The rows come from 4 hidden closed curves, with some noise, and rows from the same curve form a group. Each curve winds through 8 dimensions. The rows are also pushed far along 5 directions, which tell nothing about the answers.
(in the rows, 128 means zero)
Known rows, each followed by its group:
[151 141 111 113 145 161 129  96 109 166 180 151 134  83 143 128 171 128
 179 167] : z19
[115 126 130 183 119 120 126 128 149 112 105 100 102 136 142 150 124 116
 127 123] : z19
[ 93 150 142 127 112 120  92 100 163 142 133 181 165 173 108 122 154 126
  84 176] : z19
[124 126 125  85 101 142 154 115  80 138 181 128 120 102 142  95 124 162
 159 125] : z654
[164 110 138 144 132  98 118 190 125 100  76  90 140 130  95 108  89 144
 143  50] : z267
[ 66 202 157 160 117 150 129  61  97 130 118 115  48 161 150 130  92 110
  93 163] : z654
[129 115 129 146 136 137 145 117  94 151 158 109 123 123 145 141 159 120
 165 135] : z267
[157  90 109  85 122 147 162 136  81 136 151 110 153  90 116 101 143 161
 166  98] : z654
[123 137 124 132  67 127 120 142 103  99  68 143 122  81  97  78  96 143
 130 111] : z172
[138 149 139 134 145 116 104 132 131 131 150 124 118 142 148 150 122 121
 131 120] : z19
[140 101 148  60 141 131 102  92 119 194 199 183 200 111 144 116 207 139
 164 202] : z267
[107 131 129 145 132 132 138  98  98 112 114 130  94  82 147 107 109 126
 121 139] : z654
[113 129 103 151 134 112 133 191 204 128  89 109 148 185 117 162  87 141
 119  96] : z19
[139 112  99 109 145 128 122 142 127 147 122 192 206 113  74  99 147 122
 122 145] : z172
[173 121 154 138 146 129 120 115 150 127 132 126 114 116 119 149 177 106
 134 147] : z654
[ 95 161  79 135 110 137 127 123 172 135 118  92 136 183 112 130 125 144
 126 124] : z19
[168  91 133 144 169 121 128 177 167 148  95 181 187 114  91 130 154 107
 131 152] : z172
[ 74 185 154 221 100 156 152 117 181 119  74 103  35 200 151 189  88  81
  95 160] : z172
[160 150 160 177 125 162 157 112  91  97 103  77  11 103 158 162  70  85
 151  94] : z172
[181 106  98 122 121 122 122 156 139 119 119  90 134  94 114 137 104 126
 165  85] : z654
[151 109 116  94 164 134 128 101 127 154 207  95 141 147 159 157 137 134
 149 110] : z267
[119 111 110  85  96 141 127  99 102 144 181 102 171 136 140 101 142 162
 134 127] : z172
[ 75 167 147 134  80 149 146  92 119 138 151 131  89 155 151 117 112 136
 113 163] : z654
[159  92 159 152 126 123 124 142 146 107  78 153 151 122  97 116 101 113
 101 111] : z172
[ 44 178 160 195  99 116 111 118 195  99  37 122  95 248 112 146  72  97
  43 138] : z172
[ 76 133  57 104  65 151 179 130 107 128 204  69 162 197 127  85 126 199
 120  81] : z654
[ 99 184 162 126 113 139 101 100 119 120 102 131  73 113 169 123  97 127
  93 169] : z19
[101 124 180 168 139 118 124 137 189 137  84 160 129 147 140 139 145 116
  98 191] : z267
[157 116 113  41 128 113 101 149  75 114 126 137 153  40 125  71 121 178
 150 101] : z19
[120 136 110 144  84 120 107 167 172 110  89 122 165 170 103 123  74 140
  91  98] : z19
[139 148 159 169 107  95  73 103 156 104  41 145  91  99  89 147 109  72
 102 152] : z654
[159 101 156 135 118 123 118 129 153 149 104 157 146 108  98 153 144 102
 147 148] : z267
[109 132 130 134 107 133 154  99 112 142 176 112 121 152 124 127 164 140
 126 142] : z654
[ 86 126  64  80  76 145 135  97  27 108 155  92 165 105 127  40 102 179
 126  83] : z172
[ 93 174  85 151 115 172 149  99 169 152 161  89 115 191 149 151 135 136
 132 152] : z19
[111 140 142 150 111 101  84  98 140 105  93 100 112 153 122 140  75 108
  91 105] : z267
[172 119 130 161 162 124 144 193 181 121 174  68 125 191 171 180 121 138
 141  74] : z19
[104 125 153 114 132 103 103 122 140 127  84 168 154 156  91 110 135 118
 103 143] : z172
[ 95 145  89  95 105 133 124  87 114 140 151 141 138 118 115 113 165 140
 141 148] : z267
[109 130 115 112 113 122 121 106 131 130 134 107 133 129 124 121 157 139
 130 141] : z19
[145 132 195 140 154  97 100 145 114 116 116 133  89  96 163 139 139 114
 132 143] : z19
[ 82 136 159 164 133 120 126 107 157 136  98 136 106 144 149 151 149 104
 106 186] : z172
[108 130  72  84 120  83  88 159 168 132  81 139 195 139  58 101 145 155
 132 111] : z19
[174 144 214 136 127 125  92  72  94 112  90 186  52  35 128 121  87  79
 127 161] : z654
[144 129 142 143 136 144 149 136 178 128 151 120 106 154 152 150 108 129
 125 129] : z654
[ 92 106 124 133 117  90 104 144 138 122  67 149 166 114 102  99 149 132
 113 152] : z172
[205 115 176 134 140 157 144 137 149 149 170 106  97  94 167 164 148 130
 176 143] : z172
[119 128 128  97 134 164 163  33  28 150 201 130  94  76 150 119 138 127
 135 147] : z654
[167  99 170 125 132 123 132 143 138 106 103  81  81  92 169 136 102 135
 154 106] : z267
[107 144 100  85 108 129 129 118 139 137 120 108 125 144 109 129  98 146
 128 112] : z267
[ 87 142 135 115 121 109 109 122 146 153 100 164 158 176  85 130 131 127
 120 149] : z267
[176 123 105 114 132 182 161 134 131 161 176 103 139 119 145 140 138 135
 172 133] : z654
[135 115 165 159 183  88 104 126 155 125  79 179 105  74 129 160 144  95
 134 160] : z19
[128 120 141 139  95 113  94 104 113 135  83 171 158 100  77 115 118 105
 117 151] : z267
[134 161 161 142 129 137 121  95 117 143 120 153 106 130 104 122 113 110
 120 154] : z654
[158 118 165 159 120 136 122 114 141 140 107 139 116 115 117 160 125  95
 140 149] : z267
[125 126  92 137 112 153 164 168 215 161 178  82 163 210 144 172 145 161
 138 128] : z172
[119 170 177 196  89 176 144  79 147 131 120  88  45 182 162 186  80  84
 112 146] : z267
[ 67 120 107 116  91  96 116 132 135 116  87 133 162 168  91 105 120 153
 114 100] : z267
[115 162 126 134  80 159 131 115 147 135 157 107 131 166 138 119 110 162
 107 133] : z172
[115  87 128 144 149  97 140 173 166 129  89 137 148 127 123 150 117 137
 132 114] : z19
[180 117 159  99 110 149 131  94  67 129 145 107  90  82 127 130  96 119
 174  93] : z267
[111 116 164 153 183 120 155 151 213 155 114 133 119 219 135 198 158 101
 118 155] : z172
[162 121 165 170 169 147 145 115 167 133 107 122  90 140 135 180 114  90
 118 136] : z654

New rows, each followed by its group:
[185 112 109 142 103 119 115 166 134  93  77  82 115  82 107 121  69 126
 154  63] : z654
[191 114 161 129 160 145 140 134 110 161 151 143 119  64 133 125 161 120
 185 161] : z654
[ 88 128  69 117 142 159 177 121 121 143 188 100 147 149 162 108 137 170
 133 128] : z654
[ 94 111 124 145 151 110 141 128 158 137 110 155 135 117 126 134 144 123
 117 164] : z654
[133 162 154 132 143 120 114 114 130 130  90 119  69 115 115 152 105 104
 132 136] : z267
[ 85 167 123 140 145 159 149  87 126 159 146 161 103 172 134 158 145  90
 119 180] : z172
[ 84 164 128 146  79 156 139 111 129 139 117 151 113 139 128 119 127 129
 118 174] : z172
[156 125 152 166 107 101 103 162 134 109  44 137 124  71  84  98 102 118
 139 124] : z654
[180  76 114 129 136 109 169 156 106 110 171  65 120 105 118 130 142 154
 167  54] : z654
[160  94 182 136 154  75  98 193 147 119  89 156 148  96 125 125 158 129
 145 129] : z19
[ 99 112 102 110 108 117 122 130  90 121 112 122 163 108 121  78 132 153
 127 122] : z172
[166 158 176 195 139 159 126  95 115 102  91 131  51 108 134 153  74  65
 105 134] : z172
[199 110 189 142 124 122 105 152 155 133  97 139 110  69 121 149 138 116
 156 148] : z172
[148 150 138  62 104 159 111  66  59 157 197 177 149  72 125  79 146 160
 142 158] : z172
[ 98 155 100 112 148 164 154  93  93 149 171 146 129 156 132 125 146 113
 129 150] : z172
[120 124 113  97 133 128 114 131 143 172 151 181 184 131 117 138 139 137
 130 160] : z19
[115 131 112 120  91 130 130 129 169 118  90 110 124 144 109 128  86 138
 108 117] : z267
[140 139 139 143 177 148 150  94 111 115 163 100  56 105 183 159 108 119
 137 111] : z19
[174  71 133 129 142 117 147 173 181 126 146  63 142 150 147 161 141 150
 153  87] : z172
[129  97 126  95 130  80 108 172 166 128  81 166 187 127  63 122 107 152
 117  99] : z172
[161 131 151 175 140 163 146 129 109 120 116 119 101 113 143 130  95 103
 121 129] : z172
[117 146 107 118  67 148 121 114 130 136 147 113 149 141 121 112 111 160
 120 129] : z172
[123 138 157  97 150 126 116  87 144 175 154 217 142 112 110 135 153 107
 125 206] : z654
[141 123 127 126 129 137 149 133 114 135 117 137 102 103 120 143 132 111
 161 128] : z172
[156 125 160 113 132 110  89 119 111 131 145 170 148 101 121 120 144 121
 127 137] : z19
[174 113 151  89 123 152 118  98  78 146 188 114 141  91 161 104 142 146
 169 131] : z267
[ 91 136  96 100 111 114 119 115 103 138  95 185 158 115  72 103 133 121
 127 143] : z172
[147 100 145 166 127 107 162 167 163 117 131  84 116 156 120 146 157 139
 137 101] : z654
[133 147 112 129 140 155 161 126 133 153 176 101 130 178 125 133 116 145
 134 116] : z654
[132 101 131 128 122 119 140 105  73 105 106 115 114  81 104 108 109 130
 124  92] : z654
[103 137 164 122  94 114 120 116 126 134 108 168 111 109 119 109 124 126
 126 169] : z654
[113 124 124 132 102 131 156 122 121 130 161 107 129 151 117 115 156 152
 125 127] : z654
[ 53 143 122 133 112 120 135 113 163 131  96 140 142 220 102 137 108 123
  82 135] : z172
[198  94 174 163 120 106 101 143 112 101  56 127 110  58  92 134  92  93
 145  95] : z267
[149 144 163 141 177 141 130 102 145 138 124 109  59 120 161 186 141  86
 141 157] : z654
[147  79  94  95 126  95 129 211 172 125  75 120 176 111  93 119 119 154
 165  87] : z654
[167  91 184 152 182 104 116 167 143 133  65 164 136  87 117 131 177  93
 150 172] : z172
[102 127  95  88 120 103 117 126 109 128 118 165 159  81  93  96 111 158
 120 117] : z172
[138 122 143 119 117 124 153 150 126 118 135 106  91 116 148 125  92 146
 155 103] : z654
[194 124 219 129 179 116 105 103 116 158 104 201  96  53 102 148 151  76
 154 185] : z654
[149  92 136 113 150 107 113 155  99 126  88 157 171  78  99  82 161 126
 149 134] : z172
[108 149  98 123 103 130 125 138 128 139 119 132 174 160  77  86 115 155
 116 116] : z654
[ 68 184  90 129 105 121 102 113 158 130 115 106 130 195 114 129 108 137
 101 129] : z19
[132 150 137 147 123 121 110 121 124  88  65  81  63 117 127 141  72 105
 116  95] : z654
[147  88  46  79 144 108 144 197 152 112 122  59 177 145 102 119 113 175
 158  33] : z654
[157 102 101  89 153 133 158 140  93 140 177 117 135  71 139 121 121 163
 164  95] : z172
[ 58 136  82 113 107 103 133 148 158 122 104  79 145 185 127 119 100 167
 113 102] : z267
[116 122  94 112 128 131 150 142 125 141 125 138 138 131 106 133 134 130
 150 119] : z172
[121 121 107 123 123  86 112 178 119  94  48 109 150 113  70  71 101 160
 127  71] : z654
[108 106 132 164  92 111 115 157 179  97  42 158 184 174  71 102  84 126
  65 112] : z172
[119 153 158 121 116 133 114  82 136 139 135 183 112 111 128 125 114 109
 110 176] : z654
[132 125  75  83 129  96 101 162 144 122 103 106 173 126  81 105 127 160
 149  81] : z19
[148 103 114 110 116 130 146 167 125 137 119 138 144  92 109 121 143 143
 171 118] : z172
[170 143 164 111 151 167 127  49  94 154 200 149  93  87 151 144 197 100
 144 190] : z654
[173 127 130 134 128 133 121 114 120 120 114 137 108  89 107 144 101 102
 135 111] : z172
[154 128 135 115 160 131 143 131 146 159 159 140 141 143 108 138 136 131
 145 133] : z654
[168  79 153 127 158  94 120 179 141 143  77 171 167  54  95 128 144 123
 151 143] : z172
[166 128 135 133 139 153 145 131 111 153 160 127 126  93 132 115 146 133
 169 147] : z654
[112 115 111  99 149 129 123  97 149 146 130 192 172 110 111 125 143 122
 107 168] : z654
[ 69 153 112  99 114 144 134  42  85 127 170 160 107 122 143 107 132 135
  99 152] : z172
[119 150 132 123 161 164 168 124 169 172 196 167 122 147 164 155 185 143
 140 188] : z172
